There are 3 ways to turn a row about zero (a turn may also mirror it). The second row of each pair is the first, turned, with some noise. The first 15 pairs use one turn. New pairs use 2 turns, one after the other, and a turn may come again.
In the rows, zero is written as 128.
Some pairs, each with its turns in order after it:
[150 141 202 121]
[172 112 172 172] : X

[117 162 113 114]
[163 150 139 128] : E

[189  48 101 124]
[223 142 126 165] : L

[126 146 125 126]
[141 140 134 133] : E

[167 143  94 101]
[166 128 155  89] : L

[130 199 164 125]
[ 80  79 154  99] : L

[141 157 174 120]
[109  73 132 123] : L

[149  72 122  97]
[167 155 135  82] : X

[136 131 125 143]
[128 122 125 146] : E

[158 191  88 135]
[ 81  64 128 116] : X

[137 146 128 161]
[124 100 107 148] : X

[134 111 125 163]
[113 101 126 152] : E

[143 118 116 123]
[149 132 134 126] : L

[146 137 142 136]
[120 143 117 144] : E

[146  89 125 134]
[160 134 110 105] : X

New pairs. What belongs after each?
[112 139 133 126]
[123 129 120 146] : X X

[125 171 100 112]
[124 179 129 144] : X X

[142 134 137 147]
[141 124 111 115] : X X

[166  97 107 127]
[155 172 124 124] : E L

[ 74 137 120 133]
[153 132 172 150] : X E

[ 80 159 129 136]
[ 99 140 100 165] : X X

[133 157 115 144]
[109 105 107 127] : L L

[101 129  94 110]
[ 93 147 148 140] : X X

[145 208 131 170]
[129 134 122 219] : E E

[122 174 127 122]
[100 110 162 127] : X E

[164 115 107 115]
[159 102 109 118] : E E

[125  74 179  94]
[156  62  91 137] : L E

[192 135  78 121]
[179  89 177 134] : L X

[116 123 111 179]
[133 129 124 181] : E L

[126 166 148 127]
[114  98 135 157] : E X

[126  93 154 126]
[137 151  99 150] : X E

[132 105  48 153]
[114  61 168 167] : L X

[135 115 124 133]
[139 129 132 119] : X L

[151 128 136 125]
[113 126 110 121] : X E

[122 126 141 126]
[127 137 118 122] : L X

[135 126  76 117]
[130 113  77 121] : E E

[148 122 128  88]
[149 133 166 134] : X X

[100 157  93 112]
[158  85 144 129] : E L

[118 112  94 130]
[110 111 104 112] : E E

[145 148  70  76]
[121 115  53  97] : X L

[188 140 169 110]
[193 151 117 100] : L X

[ 75 140 109 153]
[158 147 178 135] : L E

[136 105 120 130]
[133 122 151 130] : L L

[103  94 118 149]
[ 90 104 126 113] : X X

[155 141 147 158]
[110  91 105 137] : X E

[106 118 108 110]
[147 134 154 113] : E X

[ 76 111  76 144]
[ 64 120  91 108] : E E

[ 99 132 138 135]
[138 127 147 151] : X E

[118 176 162  81]
[127 105 133  57] : L E

